There are 9 hidden switches. A switch that is on adds its own fixed numbers to the row, and there is some noise. The rows also spread widely along 13 directions, which tell nothing about the answers.
(in the rows, 128 means zero)
Some rows, each with its switches (1 for on, 0 for off) after it:
[161 106 145 142  91 122 164 156  94  95 111 101 125 108 126 132 137 168
 158 124 109 107 121]
1 1 0 0 1 0 1 1 1
[ 96 105 113 159 122 129 144 125 146 126  85 136 120 108 116 109 118 120
 134 153 150  97 154]
0 1 0 0 0 0 1 0 1
[130  87 138 116 115  81 151 140 131 134  91 115 147 127 110 115 167 146
  84 122  97 133 113]
1 1 0 1 1 0 1 0 0
[150 114  96 117 114 156  94 130 110 167 128 130 170 130 102 131 141 107
 123 124 126 152 113]
0 0 1 0 1 0 1 1 1
[119 111 102 149 137 109 112 127 136 114 101 118 129 138 112 129 107 137
 110 151 102 112 155]
0 1 0 0 0 1 1 0 1
[130 116 120 102 139 112 125 142 136  92 102 123 145 124 126 148 124 166
 118 156  85 156  84]
0 0 0 1 1 0 0 0 1
[133  88 169 140 120 100 139 174 114 152 129 132 152 110 143 157 175 144
 137 115 104 166 109]
1 0 0 1 0 0 0 1 0
[109  61 111 134 157 103  83 129 186 140 172 117 134 110 123 137  97  85
 147 141  76  96 144]
1 1 1 1 1 0 1 1 1
[124 110 115 131 147  91 148 132  79 122 101 130 141  87  87 158  98 126
 149 106 106 163 138]
0 1 0 0 0 1 1 0 1
[121 107 140 125 161  90 138 133 125 101 122 113 127 141  93 158 134 146
 137 144  86 114 162]
0 1 1 0 0 1 1 0 1
[109 117 170 121 163  96 165 157 116 139 160 142 166 136 156 212 138 129
 162 105 131 159  83]
1 1 1 1 0 0 0 1 1
[103  92 117 150 142  78 187 115  95 116  80 117 133  78  76 156 126 136
 142 104 115 146 159]
1 1 1 0 1 1 1 1 1
[107 107 106 147 160 113  93 120 170 109 118 123 163 134 137 178 133 168
 103 186  81 159 122]
0 0 0 1 1 0 0 0 0
[134 120 161 132 112 153 116 151 171 156 117 167 139 117  86 115 181 104
 107 151 162 151 210]
0 1 0 0 1 0 0 0 0
[108 146  93 168 163 118 117 124 100 140 138 135 123 133 105 158  75 103
 136  98 118 141 142]
0 0 0 0 1 1 0 1 0
[125 144 125 116 146 160 110 104 192 114 174 129 135 148 116 164 118 102
 119 129 135 128 179]
0 0 1 0 0 0 0 0 0
[103  43 108 153 127  81  96 138 150 172 151  95 136 109 131 146 117  65
 121 103  83 117 145]
0 1 1 0 1 1 0 1 1
[142 120 151 158 104 122 164 154 130  82 105 116 123  91 121 148 133 167
 134 128 130 146 170]
0 1 0 1 1 0 0 0 1
[132 107  99 138 153  97 114 129 117 145 143 118 133 119  94 160 131 120
  86  90  68 178 108]
1 1 0 1 1 0 0 1 1
[154 130 140 132  84 176 155 141 143  85 116 118 103 116 134 109 139 145
 108 118 133 120  86]
0 1 0 0 0 0 1 1 1
[129  56 125 133 119  95 130 150  92 169 134 118 140  75 109 129 122  88
 175 117  89 123 114]
1 1 0 0 0 1 1 0 1
[119  80 132 179 106 158  88 164 153 154 145 134 113  88 138 103 131  99
 136 130 119 120 123]
0 0 0 0 1 0 1 1 1
[101 132 112 109 165 116 126 119 148 109  95 154 129 134 105 127  93 127
 164 183 115  96 138]
1 0 0 0 0 0 0 0 0
[118  97 125 150 125 111 110 141 147 133 145 114 134 117 131 147 119 109
 107 103 110 134 150]
0 1 1 0 0 0 1 0 1
[129 108 131 152 147 123 132 139 146  99 144 119 116 107 107 157 113 137
 164 147 103 120 175]
0 1 0 1 1 0 0 1 1
[120  98 118 110 148 120 141 109 160  86 121 115 106  90  65 127 112 119
 140 142  92 111 177]
0 1 1 0 1 0 1 0 1
[127 120 113 129 134 111 146 125 125 112 121 121 138 122 118 140 110 129
 122 109 112 129 114]
1 1 1 1 0 0 1 0 1

New rows, each followed by its switches (1 for on, 0 for off):
[128  92 125 143 127 110 142 135 123 101 138  95 113 100 126 157 101 123
 156 125  88 115 135]
0 1 0 0 0 1 0 0 1
[ 97 118 118 155 142 138 127 120 147 136 113 151 137 113 119 127 110 120
 167 166 145  99 156]
1 0 0 0 0 0 1 0 0
[136  97 113 164  96 160 117 147 115 182 156 128 147  82 138 138 132  83
 124  76 141 180  97]
0 0 0 1 1 0 0 1 1
[118  89 142 154 111 130 145 142 158 140 134 137 144  85 132 135 139 115
 132 113 151 140 145]
1 1 0 1 1 0 1 1 1
[ 99 139  83 188 149 108 121 128  94 169 125 135 160 140 144 179  93 113
 116 104 144 159 121]
0 1 0 1 0 0 0 0 1
[119  91 122 136 149 110 163 116 119 143 129 115 155 124 102 166 167 148
 133 134 108 139 115]
1 1 0 1 1 0 1 1 1
[149 122 122 140 110 154 141 138 124 125 103 126 132 108  98 127 167 150
 116 131 127 166 149]
0 0 0 1 0 0 0 1 1
[144 131 154  87 140  93 154 156 103  82  69 139 109 132  81 103 140 175
 124 132  81 125 115]
1 0 0 0 0 0 1 1 0
[129  90 123 115 144  97 122 143 138 128 129 121 101 111  87 104 101  89
 143 120  81 101 148]
0 1 0 1 1 0 0 1 0
[ 92 111 118 102 160  86 142 123 160 113  83 140 130 141 110 133 119 118
  88 128 105 136 104]
0 1 1 1 0 0 0 1 0
[153 128  89 127 153 137 107 117 119 120 109 144 104  94  26  93 124 123
 119 137  78 145 182]
1 1 0 1 0 0 1 0 1
[146 127 161 154 136 158 100 171 121 147 153 174 148  93 121 158 144 128
 148 138 118 178  93]
1 1 0 0 1 0 1 1 0
[163 138 130 115 124  92 180 136  73  95  77 123 118 105  47 139 138 159
 131  94 109 162 203]
1 1 0 0 0 1 0 1 1
[ 85 124 157 175 109 146 201 124 136 138 130 127 132 123 167 173 147 105
 126  97 188 129  89]
0 1 1 0 0 1 0 0 0
[144  77 150 128  85 114  92 187 149 103  52 146 129  74 118  84 157 163
  82 167  88 164 114]
0 1 0 0 1 0 1 0 1
[123 134 118 136 143 122 130 121 138 110 118 125 104 141  90 120 125 124
  67 108  96 132 115]
0 1 0 0 1 1 1 0 0
[132 137 136 140 139 137 142 137 105 125 122 130 120 144 106 142 157 147
  91 102 100 159  80]
0 0 0 0 0 1 1 1 0
[138 119 100 128 131 107 105 135 100 136 128 110 152 148 120 142  96 125
 132 115 103 123 136]
0 0 0 0 0 1 1 0 1
[138 115 122 156 103 108 109 160 126 138 108 124 131 138 146 124 126 128
  85 111  96 132  97]
1 1 0 0 1 0 0 1 0
[141 121 170 101 102 130 183 153 125 121 134 133 136 110 119 137 134 116
 143  80 170 132 139]
0 1 0 0 1 0 1 1 1
[119 153 149 150 139 138 195 134  99 119 131 111  78 154  89 123 164 131
 128  87 135 103 147]
0 0 1 1 0 0 0 0 1
[178 113 165 136  98 172 150 142 116 133 168 122 139  84  93 160 178 129
 171 117 123 165 164]
1 0 0 0 1 1 0 1 0
[158 131  85 129 130 161  97 120 141 114 108 129 140 128  85 128 132 146
 107 170  94 150 137]
0 1 0 1 1 0 0 1 1
[147 142 105 119 135 158 140 117 128  76 156 117  86  96  89 127  42  98
 206 130 114  75 164]
0 1 0 0 1 0 0 0 1
[129 130 125 160 105 133 133 155 128 116 111 120 128 132 155 130 113 142
 125 111 140 127 132]
0 0 0 1 0 0 0 1 1
[110  99 129 177 115 128 159 133 127 119  95 132 117  72 108 134 142 135
 131 118 134 142 152]
1 1 1 0 0 0 1 1 1
[150 114 117 142 156 135  80 153  99 154 142 142 121 111  68 127 138 103
 142 151  57 149 116]
0 1 1 1 1 0 0 0 0
[128 136 120 152 101 115 143 139 135 129 141 109 127 150 155 144 100 104
  96  64 144 115 135]
1 1 1 0 1 0 0 1 1
[127 128 108 165 119 102 123 152  79 172 103 122 144 167 137 135 144 135
  96 108 107 131  86]
1 0 0 0 1 0 0 1 0
[137  93 102 121 100 111 135 130 108 170 126 105 138 124 101 117 129  81
 111  90 122 123 140]
0 1 0 0 1 0 0 0 1
[111  94 148 148 159 101 122 149 146 102 181 104 134 127 168 178 104 154
 165 135  76 108  93]
1 0 0 1 1 0 1 0 1
[156 114 129 129  91 137 127 154 114 116  97 124 134 112 118 110 133 141
 121 135 120 129 125]
0 1 0 0 0 0 1 0 1
[130  89  93 147 122 109 106 124 131 134 128 105 160 103 120 150  94 117
 149 134 111 137 181]
0 0 0 1 1 1 0 0 1
[115  88 126 133 139  99 143 149  95 148 113 119 138 105 108 148 141 123
 152 116  99 149 107]
0 0 1 1 1 0 0 1 1
[126 146 157  87 148  94 127 156 144 110 121 151 148 157 124 156 103 121
 129 105 139 141 171]
0 0 1 0 0 0 0 1 0
[125  92 129 121 127  37 133 162 101 119 104  85 128 149 128 137 120 143
 110  92  63 110 142]
1 0 1 0 1 0 0 0 1
[104  61 123 189 129 111 105 158 124 166 128 127 134  85 150 146 127 100
 149 141  88 141  89]
0 1 0 1 0 1 0 1 0
[148 101 131 117 129  85 166 145  79  92  66 109 120 101  71 117 144 165
 129 124  72 137 117]
0 1 1 1 1 0 1 1 0
[118 122 125 152 130 144  98 147 149 118  99 142 125 126 116 125 140 141
 129 178 114 127 156]
0 0 1 0 0 0 0 0 1
[148 124 142 152 121 107 152 163 113  73  99 107  92 115 105 125 128 170
 129 121  90 125 162]
0 1 0 1 0 0 0 1 1
[ 87  89 161 140 155 119 156 136 155 137 160 143 115  92 136 155 127  96
 152 118 113 120  85]
1 1 0 0 0 0 1 0 0
[ 80  58 165 102 126  94 194 123 182 129 128 115 124  98 128 145 166 103
  95  81 139 137 116]
0 1 0 0 0 0 1 1 1
[155 128 150  92 128 166 130 139 164 122 163 147 157 132 122 149 144 121
 134 128 149 149 126]
0 1 0 1 0 0 1 1 1
[177 100  52 179  86 154  63 127 124 112 117  85  98  92  91  95  91 119
 103 133  55 122 162]
0 1 0 0 1 0 0 1 1
[118 130 120 146 114 115 155 130 148  81  87 115 115 138 128 120 106 156
  97 119 140 101 152]
0 1 0 0 1 0 1 1 1
[152  85 128 123 104  99 123 154 122 134 140  94 120 118 112 107 127 106
  89  71  83 130 119]
0 1 0 1 1 1 1 0 1
[116 119 126 163 161 119 103 134 161 116 138 131 133 138 119 172 135 154
 134 177  95 123 182]
1 1 0 0 0 0 0 0 1
[115  67 131 142 121  93 120 153 150 147 154 102 138 121 155 137 109  95
 130  93 112 104 137]
0 1 0 1 0 0 1 1 1
[105 101 127 146 115 118 165 132 132 118  98 114 102 101 112 124 139 114
 109 110 120 126 124]
0 1 1 0 0 0 0 0 1
[ 97  55 114  93 131  93 112 122 175 151  92 125 155 116 100 118 148 104
 115 168 106 126 155]
0 0 0 0 1 1 0 0 1
[132  95 137 146 109 114 157 149 116 123 111 115 111 101 117 117 128 117
 142 116 115 115 126]
0 1 0 1 1 0 0 1 0
[113 103 127 146 109 111 147 149 124 135  95 132 182 114 177 173 143 161
 120 128 140 176  74]
1 0 0 1 0 0 0 1 1
[ 51 117 110 162 180  90 158 127 128 144 100 150 100 121 115 132  93  93
 125 114 130 118 106]
0 1 0 1 0 0 0 0 1
[116 107 123 140 121 112 148 133 128 116 100 132 125  98 120 129  97 113
 132 107 133 126 135]
0 1 0 0 0 0 1 1 0
[112 147  81 164 127 158 147  93 135 108  89 132 118 108  90 139 113 132
  90 136 137 156 135]
0 1 0 0 1 1 0 0 1
[111  98 104 119 118 141 140 103 141 166 139 116 179 138 139 156 142 109
 131 130 160 128 119]
0 0 0 0 0 0 1 0 1
[112 132 135 132 159 107 128 137 162 109 108 138 122 153 107 137 145 144
  88 150 104 136 149]
0 1 0 1 0 0 0 0 0
[107 128  88 171 119 122 109 135 139 121  93 126 102 125 123 100  78 113
 107 113 129 108 162]
0 0 0 0 1 0 0 1 1
[125  91 125 152 108 146 123 136 161 126 122  99 113 145 133  97 172 148
  96 151 103  95 116]
0 0 0 1 0 0 1 0 1
[127 130 130 139 133 153 173 115 147  81 124 131 136  93 117 175 118 151
 167 147 151 147 162]
0 1 0 1 0 0 0 1 1
[108  79 139 125 141 115 137 147 145 121  87 148 119  83  93  95 139 135
 164 167 110 114 134]
1 0 0 1 1 0 1 1 1
[ 88 129 110 161 181  73 121 144 103 151 123 138 124 163 120 157  93 112
 139 128 101 103 134]
1 1 0 0 0 1 0 0 1
[103 157 112 182 159 161 133 108 150 124 105 157 142 137 104 181 174 170
  75 173 133 187 115]
1 1 0 0 1 1 0 0 1
[137  99  86 121 143 120 126 117  98 169 117 117 140 145  93 131 164 117
 107 138  62 137  51]
1 1 0 1 0 0 0 1 0
[159 116  93 115 112 143 129  93 145  93 123  93 142 120  86 145 134 142
  85 117  92 146 144]
0 1 1 0 1 0 1 1 0
[121 116  82 173 153 117 123 114  99 155 105 128 157 126 100 166 152 149
 111 154  85 164  94]
1 1 0 1 1 0 0 1 0
[139  80 114 160  79 160 107 141 148 154 119 115 131  99 119  98 144 100
 138 147 135 112 167]
0 0 0 0 1 1 0 1 1
[ 96  84  88 155 135  77 116 143 117 161  77 127 134 113 111 120 120 110
  80 110  98 155 109]
0 1 0 1 1 0 0 1 1
[123 114 107 157 132 132 112 132 134  84 123 112 105  96 126 132  80 141
 134 128  85 126 119]
0 0 0 0 0 1 1 0 1
[130 142 116 165 140 139 103 142 125 133 127 147 131 123 112 157 124 129
 121 138 113 153 145]
1 1 1 0 0 0 0 0 1
